The groups are shells around one centre, one inside the other: the same stretched ball of 5 dimensions in 6 sizes.
Known rows, each followed by its group:
[  6 -22  10  24 -47 -34   5  40 -12   5   5  19   8  -7  -1   0  10 -12
   0  -1] -> T
[ 26 -23  15  12 -21 -43   9  -5  -1   9  23  43  -4 -21 -18  -4 -15  -5
  -3  10] -> M
[  5 -28  19  11 -38 -29   7  17 -15  -3   9  16   8  -6   8  -8   8  -8
  -5   0] -> L
[ 26  18  12 -29  63  -4   0 -34   1   3  12  -2 -20  28 -14  -1 -13   2
   4   9] -> E
[ 26 -13  20   6 -28 -31  -8  26  -8  11  11  19   8 -10   1   1   7 -18
   1   7] -> T
[ -4 -22  13  -4   6 -16  21 -29 -11 -14  11  11 -13  12  -4 -16  -9  12
  -7   1] -> E
[ 13 -21  17   8 -24 -28  22  14 -12  -4  18  19  11  -4   4  -3  -2 -13
  -5  -7] -> E
[  2 -25  -4  34 -28 -42  36  14  -4  -1  16  39  -6  -7 -27   0 -16   3
  -1  -7] -> M
[ 19  -9  -3  27 -12 -40  31  20   0   7  20  37  -3  -5 -29   9 -18  -7
   3  -5] -> M
[ -3  10  10 -12  18   5   5  21 -17  -9  -6 -29   2  40  15  -1  18  -8
   3  -9] -> L
[ 20  18   3 -15  50 -10  -5 -18   3   9   4   1 -25  26 -23   2  -9   6
   7  12] -> E
[ 10 -17  20  -6  -1 -18  17 -11 -12  -9  16  11   1   6   5 -10  -4  -4
  -6  -2] -> X
[ 26   1   6  14  -9 -30  20  35  -5   8  17  19  10   1 -11  12  -5 -21
   4  -8] -> M
[  4 -17  23 -10  -6 -10  13  -1 -18 -13  11  -3   7  13  19 -11   7  -8
  -7  -6] -> D
[ 28  24   7 -18  49  -8  -6  -5   2  11   7  -3 -15  26 -16   7  -5  -6
   8   8] -> L
[ 28  24  18 -33  53   3  -5  -8  -6   3   8 -17  -5  33   4   3   2 -12
   5   3] -> L
[-20 -25  10  18 -42 -17   8  33 -21 -10  -9  -6   4  14  13 -10  22  -1
  -3  -6] -> X
[ 26  18  17 -31  55   1   9 -20  -6  -3  16 -10  -5  30   2   1  -6  -9
   2  -1] -> X
[  4  10  -6  12  11 -15  23  30  -7   0   3  -2  -3  27 -13   9   1  -6
   7 -12] -> D
[ 26  -1   8  -3  23 -27   4 -20   3  10  16  25 -18   3 -26   0 -18   3
   2  12] -> T
[  0   0  15  -4  -9  -5 -11  31 -17  -1  -9 -20   4  24  16  -3  25 -10
   3   0] -> X
[ 24  -9  13  -4  13 -27  11 -19  -1   4  20  26 -10   0 -16  -4 -16  -1
  -1   8] -> T
[ 14  -5  19  -8   1 -12  15  13 -14  -6  13  -2  11  14  12  -1   5 -16
  -2  -8] -> T
[ -9 -20  11   2  -4 -13  31  -4 -17 -18  10   2   0  18   6 -11  -1   2
  -7 -11] -> T
[-10 -31   4  21 -22 -31  31  -6 -10 -11  11  25  -8   2 -13 -12 -10  10
  -6  -4] -> X
[ 12   2  -9  20   7 -32  11  11   4  12   5  24 -20   8 -37   7 -12   5
   8   5] -> M
[ 36  24   2 -10  48 -17   6  -3   6  14  15  11 -14  19 -26  13 -16  -9
   9   5] -> X
[  2 -12  -5  15  10 -29  27 -14   0  -2  12  26 -21   9 -31  -4 -20  14
   0   1] -> D
[-30 -27   4  12 -17 -13  14  -4 -17 -17  -9  -3 -15  22   0 -19   9  19
  -5  -2] -> D
[ -3   0   0  15 -13 -16   6  41 -12   1  -6  -6   0  21  -2   4  14  -7
   5  -6] -> D
[-13  -8  -8  19   0 -19  18  10  -7  -4  -4   5 -18  22 -20  -4  -1  13
   3  -3] -> X
[-12   0  -4   9  12  -7  40  16 -14 -16   4  -9  -2  35  -4   0  -1   0
   1 -20] -> E
[ 28  10  21 -16  11 -10 -14  19  -9   9   6  -7   5  14   9   4  12 -20
   5   6] -> L
[ 47  11  12  -7  24 -31 -14  -3   8  25  17  28 -13  -5 -27   9 -13 -11
   8  19] -> M
[ 27 -22  18  10 -27 -42 -12   3  -1  16  14  39  -7 -22 -16  -4  -5  -6
   0  19] -> M
[  9  17  -6  -2  42 -10  10  -4   1   4   2  -1 -22  31 -26   5  -9   7
   8   2] -> D
[ -8 -33   9  18 -29 -31  16  -4 -10  -6   7  24 -10  -3 -10 -14  -4  10
  -6   3] -> L
[ 20 -14  25  -8 -11 -21  -7   2 -10   3  11  11   3  -1   7  -7   6 -11
  -2   9] -> L
[ -2   7   3 -15  48   0  23 -25  -8 -13   6 -11 -19  39  -9  -6  -9  11
   0  -5] -> T
[-12  -9   2  12 -14 -15  -4  22 -12   0 -13  -6 -12  21  -5  -5  16   6
   3   4] -> E
[ -2  -8  24 -14  -8   0   3  20 -23 -13   0 -22  13  25  31  -8  23 -14
  -3  -8] -> E
[ 14  -8  15   8 -30 -25 -15  39 -10  11  -2   6   6   1   4   2  18 -16
   4   6] -> D

New rows, each followed by its group:
[-31 -33  10  11 -29 -12  15   2 -22 -21  -8  -6  -7  20  11 -21  15  14
  -8  -4] -> D
[ -5   0   1  10  -2 -10  25  33 -15  -9   1 -11   5  29   3   3   9  -9
   2 -16] -> X
[ 32   9  26 -25  22  -8  -6   4  -9   4  13  -5   7  15  12   2   6 -21
   2   3] -> X
[  5 -19  23   0 -32 -20 -23  19 -15   4  -5   1   1   1  13 -10  22  -7
  -1  13] -> M
[-19 -26  15   3 -21 -10  18   5 -22 -19   0  -7   2  18  16 -16  12   3
  -7  -8] -> L
[ 28  -4  10  -1  17 -29  13 -16   1   7  22  29 -11  -1 -22   0 -19  -2
   1   7] -> T
[ 18   9  17 -19  28  -3  19   5 -13  -8  14 -12   8  27  12   2   2 -16
   0 -11] -> D
[-11 -20   5   6  -4 -19   8 -13  -9  -7  -1   8 -19  14 -11 -14  -1  16
  -3   6] -> L
[ 24   0  28 -24  13  -8 -12  -3 -11   2  10  -5   3  12  14  -5   9 -15
  -1   7] -> X
[-24 -17  -3   9   9 -13  24 -19 -10 -15  -3   2 -24  27 -15 -15  -5  24
  -3  -2] -> M
[-25 -13  -4  21 -19 -12  25  32 -18 -14  -9 -10  -3  29   1  -4  13   5
   0 -15] -> E
[-26 -20   1  20 -30 -14  18  31 -20 -14  -9  -8   0  23   6  -9  17   4
  -2 -11] -> X
[-16 -12   5  10 -13  -9  27  24 -19 -16  -1 -11   4  27  10  -5  11  -2
  -2 -16] -> L
[ 15  16   2  -1  21 -10  14  26  -7   3   5  -7   0  27  -6  10   3 -13
   7  -8] -> L
[-29 -18   4   5  -3  -3  39   3 -22 -28   0 -16  -1  35  12 -13   7   8
  -7 -20] -> M
[ -2  12  -2   6  11  -7  13  35 -11  -2  -5 -16  -2  34  -3   7  11  -7
   7 -10] -> E
[ 10  12  22 -34  40   9 -20 -15 -11  -2  -5 -28 -12  36  13  -8  15  -1
   2  10] -> M
[ 25  17  24 -40  55   5 -16 -26  -6   2   6 -17 -12  30   6  -5   3  -5
   2  12] -> M
[ 35   0   3  17  -9 -42  -7  22   6  25  13  36  -8 -12 -31  11  -9 -10
   9  14] -> M
[ 15 -22  20  -4  -3 -26   8 -23  -7  -2  18  24  -7  -4  -5 -12 -10   2
  -6   8] -> M
[  8 -26  16   6 -19 -29  17  -4 -11  -5  16  23   0  -4  -2  -9  -5  -2
  -6   0] -> T
[ 25   8   0   1  32 -24  21 -10   4   7  19  22 -14  12 -29   6 -22  -1
   5   1] -> T
[-15 -25  12  13 -37 -20  -8  20 -17  -4 -11   0  -5   9   6 -13  20   5
  -2   6] -> D
[ -5  -2  14 -25  42   4   9 -38 -11 -15   3 -15 -19  36   2 -15  -2  13
  -4   2] -> M
[-14 -16  -5  24 -14 -23  36  18 -12 -11   4  10  -4  17 -12  -3  -3   5
  -1 -14] -> T
[  7   9   7 -13  38  -1  35  -3 -12 -14  15 -11   1  35   3   1  -6  -7
   0 -17] -> M
[ 21  24   5 -23  63  -1   6 -20   0   2   8  -9 -19  36 -15   4 -10   1
   6   3] -> T
[  1  -8  18  -9   2  -5  21   9 -19 -15   9 -11  10  22  18  -6   8 -11
  -4 -12] -> X
[ -5 -24   7  25 -47 -32  -7  33 -11   6  -6  15  -3  -3  -6  -5  15  -1
   1   7] -> E
[ 45  -1  24  -8  -2 -31 -16   8   0  19  19  25   3 -13  -6   5  -3 -21
   3  15] -> M
[ 22  12   8 -16  47  -9  19 -18  -2  -2  18   3 -10  24 -13   2 -15  -3
   2  -2] -> L
[ -6  -9  13 -10  11  -6  -6 -12 -12  -6  -5  -9 -16  24   2 -13   9  10
  -1   8] -> L
[-14 -14  -9  32 -23 -27  28  31 -10  -4  -1  12  -6  14 -18   1   0   4
   2 -10] -> E
[-22 -36  14  10 -29 -17  26  -1 -21 -22   4   3   0  12  12 -19   6   7
 -10  -9] -> E
[-20 -28  -4  37 -46 -31  24  35 -14  -7  -3  15  -2   6 -10  -5   7   5
  -1  -9] -> E
[ -9  -1  -8  17   1 -17  17  21  -8  -2  -5   0 -12  26 -17   1   3   6
   5  -6] -> X
[ 12  30   4 -24  59  10  12   4  -8  -5   2 -29  -6  50   1   7   4  -8
   7  -9] -> D
[-28 -19   3   9  -9  -6  27   6 -20 -21  -5 -12  -6  31   7 -14   9  11
  -5 -13] -> L
[ -8   0  12 -23  39   7  18 -26 -15 -19   3 -22 -12  41   9 -13   2   9
  -4  -5] -> X
[ -2  10  13 -19  25   7  -6   8 -15  -6  -9 -30  -6  40  14  -5  19  -3
   3  -1] -> L
[ -8  -6   1  -4  30  -9  17 -28  -6 -10   2   1 -25  29 -16 -11  -9  19
  -1   2] -> D
[-14 -19  17  -1 -21  -7   8  18 -23 -15  -4 -15   6  21  22 -12  21  -4
  -5  -7] -> L
[ 15 -17   0  30 -31 -43  19  28  -3  10  14  37  -1 -12 -23   5  -9  -7
   3  -1] -> X
[-16 -36   3  29 -45 -34  10  11 -11  -4  -2  23 -12  -3 -13 -13   4  13
  -4   5] -> D
[ 29   9  27 -31  30  -4 -13  -9  -8   4  10  -9  -1  18  11  -3   6 -13
   1   9] -> X
